All groups share one centre, and each spreads out both ways along 9 directions, with some noise.
In the rows, zero is written as 128.
Known rows, each followed by its group:
[117 115 132 198 124 142 121 164 106 125 129 145 128 172] -> (1)
[125  98 135 168 126 141 144 133 129 158  84 153 114 133] -> (6)
[124 133 110 169 115 115  96 160 133  96 170 101 151 159] -> (3)
[139 120 121 117 125 114 123 144 113 106 128 122 124 121] -> (5)
[133  93 109  94 189 154 199 136 154 176 132 127 111 104] -> (6)
[156  89 100  87 154 109 201 152 173 114 115 157 155   4] -> (1)
[137 135  90 128 171 119 161 163 146 146 141 133 140  93] -> (2)
[136 105  88 121 164  89 147 105 145 149  85 110 139 205] -> (6)
[148 122 135 125 136 123 115 118 150 130 120 124 141 129] -> (5)
[109 138 126 161 163 145 132 161 150 166 112 129 131 136] -> (5)
[143 157 130  91 159 106 116 166 101 132 148  95 156 122] -> (0)
[165 111 119 137 168 106 110 186 123 143  71 124 120 127] -> (1)
[176  79 138 124 164 131 142 157 150 189  52 132 109  76] -> (1)
[144 100 116 110 170 119 170 160  97 142  87 140 105 138] -> (1)
[ 90 143 115 131 159 151 145 203 106 144 170  85  98 134] -> (4)
[151 123  89  93 128  65  93 107 103 119  53  98  94 201] -> (4)
[155 118 118  77 164  99 174 128 106  89  85 182 139 102] -> (5)
[133 132  65 154 155 110 164 132 182 156 116 154 142  86] -> (2)
[195  94 184 120 177 137  98 180  83 201 112  71 136 153] -> (6)
[150 141 133  53 158  97 180 126  36 139  73 164 110 117] -> (4)
[142  87 118 133  95 116 129 145  89 112 127 106  98 134] -> (5)
[121 115 148 119  78 126 113 128  65 130  60 138  49 116] -> (0)
[155 168 146  64 183 113  98 130 119 106  93 147 127 129] -> (0)
[141 110 145 111 105 129 141 118 102 115 137 130 127 105] -> (6)
[161 106 150 125 117 129  45 118 172 136  74  96  88 132] -> (4)
[126 134 113  91 148 106 147 168  73 117 111 119  98 133] -> (0)
[159 126 154 125 140 158 121 127 106  99 173 154 134 135] -> (3)
[171  71 139 110 125 138 160  96 129 126 119 152 124 108] -> (3)
[124 137 133 173 142 123 121 179  87 100  99 171 129 151] -> (1)
[143 135 143 126 132 129 106 158 112 116 150 112 136 118] -> (3)
[140  87 178  92 131 150 129  72 149 113 164  96 162 185] -> (2)
[114 115 137 148 119 133 154 110 136 238  98  94 134 120] -> (0)
[168 118 123 175 116 108 108 129 162  95  95 188 165  88] -> (2)
[147 107 118 148 122 118 128 168 111  86 117 150 121 105] -> (6)
[154  96 141 150 100 130  92 134 138 145 108 103 109 115] -> (5)
[146 116  93  78 137  82 137 146 109  93  93 120 106 115] -> (5)
[135 119 114 115 139 111 133 155  95 120 105 120  98 146] -> (0)
[104 152 187 142  84 161  71 133  92 130 147 106 107 129] -> (2)
[126 179 147 107 116  99 114 122 107 152 125 114 177  93] -> (0)
[146 136 142  87 126 110 128 115 119  76 130 148 150 114] -> (2)
[ 79 141 109 159 151 154 144 122 128 176 134 116  94 205] -> (3)
[119 144 118 150  98 122  97 129 128 130 131 114 116 127] -> (2)
[ 95 168 144  97 117 138 134  90 134 150 146 120 141 105] -> (0)
[145 134 141 141 132 124 103 151 120 105 134 135 147 133] -> (1)
[184  95 166 130 142 149 118 165 121 126 120 150 127  66] -> (6)
[119 139 135 132 105 136 103 113 158 132 143 111 132 108] -> (5)
[104 136  94 120 154 115 161 109 170 136 109 139 136 139] -> (5)
[156 158 181  62 180 145 145  91 122 142  54 212 131  79] -> (3)
[122 112 117 110 144 140 159 120 134 110 136 142 111 128] -> (0)
[136 125 103 109  97  91 140 100 159  29 163 159 185  90] -> (5)
[155 112 139 110 145 120 154 117 131 117 115 156 156 113] -> (6)
[172  81 189 219 116 180 125 167 120 180 159 146 168  93] -> (4)
[156  93 136  80 156 148 163 129 151 173 134 101 114  71] -> (5)
[144  93 136 138 126 134 145 141 114 132 111 137 115 117] -> (2)
[117 151 145 138 151 137 145 146 124 119 127 167 158 114] -> (6)
[127 114 111 149 132 130 150 150 142 112 154 132 150 121] -> (5)
[141  79 149 187  86 121 143 118 113 117  95 168 158 139] -> (6)
[114  89 122 181  96 146 141 163 119 139 163 104 115 126] -> (3)
[169  85 135  94 125 116 139  89 130 134  93 131 117 125] -> (1)
[ 89 136 133 157 147 169 144 159 126 190 165  92 116 141] -> (4)
[ 95 154 129 111 163 151 162 225  70 113 158 124  97  91] -> (4)
[125 132 155 127 134 144 131 109 124 156  77 163 108 117] -> (3)
[124 125 163 112 135 145 164 118 105 150 131 143 149 111] -> (6)
[134 124 130  85  93 118 119  81 131 111 148 104 122 116] -> (4)
[185  62 147 136 159 141 204 129 116 162 122 173 167  95] -> (4)
[165  96 156  84 138 136 159  97 141 136 103 156 135  72] -> (3)
[132 160 147 108 113 108 104 110 120 144 123 116 160 107] -> (0)
[108 121 136 142 129 154 151 148 116 165 135 122 112 117] -> (0)
[ 99 141 136 149  95 145 102  95 122 194 146  75 110 174] -> (4)
[ 91 170 156 118 179 162 122 142 151 135 203  95 173 172] -> (2)
[110 132 168 192 121 175 120 192 127 143 172 137 150  77] -> (3)
[130 165 135 113 155 109 145 112 119 107  84 198 164 119] -> (4)
[100 158 178 184 108 164  83 157 129 174 110 132 123  99] -> (3)
[127 134 164 142 105 146  88  79 137 154 112 128 122 158] -> (1)
[160  95 118 158 154 119 116 133 176 102 162 114 189 174] -> (2)
[ 65 178 129 146  79 123 104 148  67 110 100 134  79 140] -> (1)
[182  72 199 147  84 163  87 157  93 128 156 103 115  83] -> (2)
[148 103 111 177 119 117  94 154 144 113 155  97 149 167] -> (3)
[135 127 131  72 156 138 125 144 136 128 156  83 109 110] -> (4)
[122 110 142 122 123 156 157 127 127 127 150 135 112 104] -> (0)
[110 192 108 121 161 126  88 121 175 159 160  90 150 143] -> (2)
[148  76 109 143 113 122 152 142 160 129 135 121 137  81] -> (1)
[104 104 120 141 163 154 189 115 139 181 103 151 114 158] -> (1)
[ 82 130  80 154 143 132 158 134 160 137 117 137 103 151] -> (6)

New rows, each followed by its group:
[164 107 138  97 193 133 174  98 187 104 154 162 208 128] -> (2)
[122 143 158 112  81 125  81 169 105 128 173  56 123  64] -> (3)
[ 99 122  94 194 121 109 145 174 115 136 114 127 136 159] -> (0)
[131  98 115 178 142 154 137 158 146 216 112 101  92 127] -> (2)
[155  63  97 120 166 135 188 158 176 152 142 109 136  82] -> (5)
[139 202 194 142 137 136  26 136  83 133  90 144 133 174] -> (5)
[168 101 151  90 135 132 132 130  67 107 138 122 111 152] -> (1)
[123 112 132 119 127 144 156 117 122 130 146 134 127 125] -> (1)
[100 120 123 106 132 151 164  82 192 129 141 138 131  99] -> (4)
[128 111 100 168 127 121 151 134 157 130 115 158 141 116] -> (2)
[173 108 153 197 114 124 112 146  96 149 149 133 181 151] -> (4)
[157 134 137  53 118 105 116  99  90  89 123 127 111 118] -> (3)
[147 165 114  89 143  88  92 156 140  70 116 129 149  85] -> (5)
[129 127 112 118 146 119 131 131 153 145 117 115 132 123] -> (1)
[108 124 137 107 119 156 180  91  87 123 124 178  89 126] -> (3)
[140 147 167 160 139 132  85 127 136 148 100 144 166 145] -> (6)
[163 106 138 123 160 121 115 130 148 120 129 118 160 158] -> (2)
[149 104 134 105 177 144 139 148 123 149  97 129  89 143] -> (0)
[152  80 121  81 142  97 123  80 121 151  52  91  88 216] -> (2)
[ 97  96 103 178  95 103 172 164 136 112  76 164 141  78] -> (3)
[ 91 150 150  92 132 157 168  66 155 186 128 134 133 101] -> (0)
[ 92 135  82 131 111  91  90 135 176  42  41 160  75 142] -> (4)
[158  93 176  70 131 149 167  92 113 144  93 163 115  72] -> (2)
[154  80 118 137 106 123 135 149 106 133 132 106 102 115] -> (2)
[140 134 115  81 161 130 141 121 159 116 144 129 131 102] -> (6)
[124 121  69 184 128  97 138 140 166 103 129 148 157 146] -> (2)
[159 154 118  37 191  99 157 105 123  87 117 159 149 133] -> (3)
[158  66 135  80 114 116 177 124 105 156  62 130  88  63] -> (3)
[155  67  90 143 142 107 123 143 173 108 116 102 123 157] -> (4)
[129 133 128 109 119 121 132 111 131 125 145 116 146 117] -> (0)
[181  47 139 128 121 144 173 109 129 122 133 155 123 106] -> (3)
[ 81 139 141  86 115 167 173  84 121 120 119 170  77  98] -> (0)
[114 148  76 114 146  91 112 133 184 132 126  80 141 133] -> (1)
[120 148 124 129 137 133 114 149 132 119 134 127 117 119] -> (6)
[142  81 137 155  99 145 133 113 138 118 116 148 110 122] -> (0)
[ 88 136 140 164 104 143 143 121 120 143 112 154 123 132] -> (6)
[164  69  99 120 114 112 167 153 142  84 177 113 153  74] -> (1)
[137 131  99  94 132  84 133 127 126  83 120 124 145 134] -> (3)
[154 116  92 164 156 120 146 186 138 147 119 147 131  80] -> (2)
[144 123 162 117 110 156  75 166 132 112 172  86 107  82] -> (4)
[164 120 157 102 153 151  89 153 117  97 128 132  92 129] -> (0)
[110  98 143 150  66 140 169 107 108 143 118 153 125  71] -> (0)
[151 163 111  96 135  83  49 155 191 102 100  92 143  66] -> (5)
[118 128 120  70 163 139 196  81 164 183 164 104 156 105] -> (0)
[104  94 141 189  60 136 129 179  97 131 105 130 101  76] -> (3)
[174  67 129 102 143 135 160 112 172 158 132 113 141  81] -> (1)
[106 117 116 146 114 129 141 115 106 145  83 144  85 165] -> (3)
[121 136 115  61 161 111 169 122 118 136 107 126 118 112] -> (3)
[102 137 128 142 114 136 158 116 123 108 131 166 139 121] -> (5)
[178 104 160 153 143 156 115 144 174 135 172 139 179  71] -> (2)
[117 160  97 112 114 108 144 122 127 119 117 158 118  75] -> (2)
[150 109 144 155 146 132 191 137  71 176 119 168 162 131] -> (4)
[ 89 115 146 115 105 180 169  94 102 180 142 124  68 124] -> (3)
[102 186 111 115 139 114  95 159 111  99 104 139  96 128] -> (6)
[131 110  91 145 151 104 113 139 151 127 149  72 143 217] -> (2)
[ 81 177 115 128 156 133 173 160  77 151 152 129 132 150] -> (4)
[121 136 128 109  82 109  80 103 184  15  99 169 120  79] -> (4)
[ 82 119 134 143 116 171 175 111 135 117 123 185  95 111] -> (0)
[132 122 136 113 147 138 165 138 108 139 145 135 137 108] -> (4)
[117 116 122 130 123 152 133  99 113 140 164 107  94 184] -> (3)
[175  85 135 126 159 144 125 146 134 144 165  94 133 144] -> (3)
[ 77 130  24 127 182  86 226 207 125  99 130 134 129 131] -> (1)
[165  83 154  68 102 118 178 123  64  93 148 134 138  79] -> (6)
[115 153 169 152 104 135 109 124 103 121 100 167 143 116] -> (6)
[155  88 139 189 117 157 114 196 110 179 132 104  96  89] -> (2)
[139 106 135 138 131 155 129 158 136 142 140 122 100  93] -> (6)
[ 87 186 147 154 120 151 116 105 114 185 172 104 154 164] -> (4)
[115 215 103 113 167 101 120 115 174  91 134 181 189  96] -> (2)
[104 130 105 147 193 137 142 216 135 129  74 147  83 131] -> (4)
[ 96 120  97 166  94 140 128 155 102  94 224  82 121 174] -> (3)
[156 135 172 163  86 131  46 109 133 132 145 111 155 135] -> (4)
[116 121 137 109 120 111 180 101  92 124 116 146 153 142] -> (6)
[143 135 161 109 156 143 107 109 119 187  90 111 107 161] -> (5)
[132 162 109 143 144  77  86 191 135  90 102 117 171 125] -> (3)
[115 100 121 129 123 115 127 135 104  97 136  96 124 211] -> (2)
[108 161  87  94 148  87 128 166 108 114  97 106 103 127] -> (1)
[105 105  69 118 168 125 167 168 166 176 146  62 105 133] -> (5)
[124 110 113 148 125 140 112  82 180  37  99 203 101 175] -> (0)
[107 131 115 135 126 138 141 174  86 169 114 105  70 121] -> (2)
[163 117 128 154 164 123 112 172 143 115 106 151 142 121] -> (6)
[155  91 133 114 128 135 134 129 124 117 133 122 110 123] -> (0)
[146 129 151 119 154 143 110 109 158 177 131  98 146 145] -> (6)
[119 138 175 157  94 158 129 126  77  77 155 190 143 127] -> (1)
[120 130 134 140 119 125 133 155 104 135 119 130 129 115] -> (0)
[147  92 134 131  82 122 109  88 133 113  98 135 105 132] -> (0)
[133 120 157 145 126 152 118 116  94 128 146 132 124 187] -> (1)
[163  45 142 190  63 135 137 177 135  93 173 121 157  55] -> (3)
[157 107 152 132 114 149  96  90 158 144 160 102 139 138] -> (3)
[135  96 116  96  91 108 162 136  86  92 128 124 104  91] -> (3)
[131 139 161 176 133 158 106 111 159 137 119 173 152 136] -> (3)
[146 110 130 104 179 146 163 192 102 144 118 137  92  85] -> (6)
[122 142 131 108 136 123 136 103 121 122  96 159 118 130] -> (3)
[ 99 137  93 171 144 112 120 173  73 132 133  96 104 242] -> (5)
[163 140 147 127 127 122  72 139 115  96 150 115 141 143] -> (3)
[ 93 100 153 200  43 173 139 113 106 116 199 129 125 129] -> (5)
[151 112 146 154 147 142 156 140 127 143 132 163 165 110] -> (4)
[134 149 106  99 147 100 105 106 174 133 114 105 146 134] -> (1)
[124 168 128 111 155 105 124 125  86 160  94 130 131 173] -> (4)
[114 195 165 173 130 128  57 143  97 111 105 159 145 181] -> (5)
[123 112  91 142 147  97 163 119 142 175  85 117 145 162] -> (0)
[137 121 174  63 106 140 145  60  43 157  88 139  71 166] -> (5)
[138 120 170  79 146 156 149 106  79 181 109 125  87 134] -> (5)
[132 123 105 143  88  88  93 151 102  99  80 119  98 133] -> (1)
[165 147 136 156 141 116  60 140 172  46 155 153 189 145] -> (0)
[132 108 127 112  91 117 124 119  96 133 122  97  94 127] -> (0)
[106 111 115 174 111 123 138 161  94 137 111 122 107 160] -> (6)
[186  95 163  80 134 128 113  86 162 159 105 109 139  89] -> (3)
[149  93  78 127 148 111 171 165 122 150 118 117 102 109] -> (2)
[105 179 190 137 141 155 101  95 144 181 118 139 175 145] -> (6)
[174  67 165  64 132 141 143  66 142 158 116 106 117 125] -> (2)
[ 37 166 109 189  92 134 166 159 101 164 155 116 135 130] -> (0)
[ 83 174 131 141 133 152 138 112 118 108 160 167 130 158] -> (3)
